There are 3 ways to turn a row about zero (a turn may also mirror it). The second row of each pair is the first, turned, with some noise. The first 27 pairs use one turn. New pairs use 3 turns, one after the other, and a turn may come again.
Some pairs, each with its turns in order after it:
32, 10, -46, -3, 2, -1, -25, 33
-9, 36, -8, -15, -36, 28, -25, 25	k468

13, 5, -21, -44, -12, 2, 17, -35
-14, -6, 9, -41, 26, -23, 23, -20	k237

30, -32, -46, 5, 3, -33, -18, -34
9, -7, -14, 13, 22, -61, 38, 24	k237

31, -19, -36, -39, -28, 12, 12, -30
-11, 2, -45, 29, 7, 58, 0, -3	k468

-38, -46, 14, 43, -40, 41, -35, 36
-27, -40, 54, -5, -21, 1, -58, -49	k468

-37, -26, 29, 29, 34, -30, -24, 4
26, 33, -1, 52, 19, 5, -33, 18	k237

-15, 2, 40, -6, -45, 22, 46, -11
11, -18, -43, -34, 21, -45, -23, -10	k350

32, -10, -3, -49, 9, 34, 24, 27
-35, 16, 3, 42, 16, 23, -10, 43	k468

46, 16, 15, 10, -43, 33, -5, -47
-37, -53, -37, -28, 8, 35, 22, 0	k468

34, 46, -39, 47, -19, 47, -31, -32
-45, 54, 9, -7, -33, -36, -1, 66	k350

-12, 2, -8, 11, -42, -35, 8, 0
-16, 1, -16, 1, -18, 3, -42, -31	k350

-30, 4, 26, 36, -34, 18, 22, 23
10, -59, 31, 3, -13, -22, -20, 0	k468

30, 11, -42, 38, 12, -8, -39, -27
-32, 4, -29, 21, -3, -29, 33, 48	k237

22, 32, 1, 43, 18, 36, -33, 38
-19, 6, 15, 32, -39, -40, 46, 27	k350

-44, -31, -10, -37, -18, -46, 37, 13
40, -31, -17, -2, 3, 40, -47, -42	k350

-39, 23, -36, 18, -36, 37, 48, 22
-16, -70, 1, -36, -1, 38, -32, 17	k237

20, 45, -42, -12, 10, 25, 21, 11
-25, -10, -26, -60, -21, 1, 7, 14	k237

-29, 27, -26, -10, 4, -40, 48, -33
-22, -15, -6, -32, 39, -42, -48, -2	k237

-26, 27, -47, 42, 18, 47, 48, 10
27, -31, 26, -25, -52, -31, -21, 59	k350

42, -14, -43, 11, -21, -27, -43, -30
-51, 46, 15, 27, 4, 32, -27, 17	k350

7, -25, -17, 25, -26, 16, -49, -26
-23, -9, -12, -33, -10, 30, -18, -50	k468

-24, -43, 5, -45, 38, -18, -7, 12
48, -11, 14, 18, 33, 45, 14, -22	k350

23, -17, -32, 29, 24, -9, 5, -47
-14, -10, -48, 16, 32, -31, 21, 13	k237

4, -43, -21, 31, 22, -14, -37, -40
7, 8, -21, 45, 39, -22, 31, 34	k237

-7, 21, 30, 4, -22, -41, 31, 36
19, -22, 4, 26, -39, -40, 20, 23	k468

-26, 5, -17, -15, 44, 38, -22, -10
47, 25, 27, -5, -3, 4, 29, 27	k350

39, 43, -13, 27, -14, -36, -43, -11
-2, 10, -31, -60, -49, 5, 26, 4	k468

New pairs. What belongs after each?
-39, -22, -17, -33, -15, 25, 2, -1
33, -28, 35, 5, -1, -16, -26, 13	k350 k350 k468

49, -18, 30, 11, 21, 48, 45, -33
-50, 40, -6, -25, -23, 7, 65, -12	k468 k468 k350

15, 21, 3, 7, 26, 5, 10, -22
-5, 31, 26, 13, -4, -5, 1, 6	k237 k237 k468

-15, 33, -6, -7, -4, 1, -12, -24
-13, -12, -35, 5, 8, 10, 12, 11	k237 k350 k468

-23, 23, 10, -18, 42, -44, 3, -49
21, 38, -7, 4, -35, -2, -44, 52	k468 k468 k468

4, 1, 44, -17, 24, 35, -34, -30
-17, 18, 35, -29, 26, -31, 21, 36	k350 k237 k237

49, -5, 0, 13, 6, 21, -27, -22
6, -29, 14, 12, 8, -26, 27, -41	k350 k350 k237

-38, -45, -13, -47, 15, 37, -48, 5
-6, 25, 14, -47, -6, -49, -41, -50	k468 k350 k237

-40, -10, -28, 22, -34, -16, 42, -45
-20, 28, -43, 44, -2, 30, 1, -50	k237 k350 k237

-10, 28, -44, -34, -17, 23, 22, -8
22, -28, 32, -21, -21, 0, 0, -45	k350 k237 k237

46, 28, -6, 29, 38, -24, -30, -49
-28, -34, -9, 5, -37, -44, 29, 53	k468 k468 k350

-12, 44, 23, 43, 44, -36, -6, -39
-13, -67, 44, -24, 24, -32, -18, 6	k350 k468 k350

-21, -46, 46, -4, 48, 20, 19, -19
-2, 17, -25, -16, 3, -29, -66, 41	k350 k468 k237

26, -22, 44, 2, 9, 26, 26, 12
18, 17, -17, 31, 13, 31, 27, -30	k350 k350 k237

-14, -11, 7, 30, 11, 43, -12, 33
-11, -28, 10, -37, 5, -18, 23, 33	k468 k237 k468

-7, -36, -8, 6, 39, -44, 42, -25
-19, -32, -9, 7, -59, 41, -8, -17	k237 k237 k350

-5, 14, 5, 6, -45, -40, -33, 33
50, 2, -33, -17, 15, -3, 15, -40	k237 k350 k468

23, 5, -6, 39, -38, -36, 49, -37
-68, 10, -14, 14, 23, 16, -3, -51	k350 k468 k237

15, 20, 31, -31, -37, 5, -43, 5
10, 24, -12, 26, 40, 29, 42, -6	k468 k237 k237

-30, 36, -7, -39, 47, -21, 45, -47
12, -8, -43, -69, 49, 21, 7, 30	k350 k237 k350

28, 33, 10, -18, 26, 14, -35, 47
-35, 7, -9, -7, 12, 33, -55, 28	k468 k350 k350

40, 45, -21, 38, 23, -33, -9, -15
-66, 17, -43, 8, 21, -18, -10, 13	k237 k468 k350

-48, 29, -25, 20, -22, -39, -14, 32
17, -51, 18, 13, -18, -13, 45, -37	k237 k468 k468

46, 25, 15, 13, -20, -8, -13, -29
-29, 1, -58, 1, 4, -7, -6, -7	k237 k468 k468

-5, -28, -14, 22, -47, 29, 17, 23
-25, 15, 27, 11, 58, 11, 13, -3	k468 k468 k237

-32, -13, 31, 23, -41, 19, 0, 30
-8, -26, -25, -43, 21, -45, -9, -2	k468 k237 k468

21, 20, 9, 33, -25, 0, -22, -5
10, 0, 7, 38, 6, -22, 30, -18	k237 k468 k237

-48, 16, -42, -23, 41, -15, 17, 5
66, -4, 23, 16, -10, -34, -29, -9	k350 k468 k350

3, -45, 22, 23, -38, -37, -42, 39
21, 14, -3, 33, 10, 39, -65, -40	k237 k468 k350

-11, -49, -1, 0, 45, -15, 24, 9
11, 13, -21, 35, -16, 25, 41, 31	k468 k468 k468

-23, 45, 37, -46, -34, 0, -28, 43
-56, 6, 14, 24, 37, 53, -14, -39	k237 k237 k237

-35, 21, 12, -22, -29, -13, 26, 49
20, 3, -3, 28, -30, -3, -12, -64	k468 k468 k468

-31, 37, 47, 47, -25, -20, 7, 34
-48, 17, 15, -47, -48, 7, 1, -41	k237 k350 k350

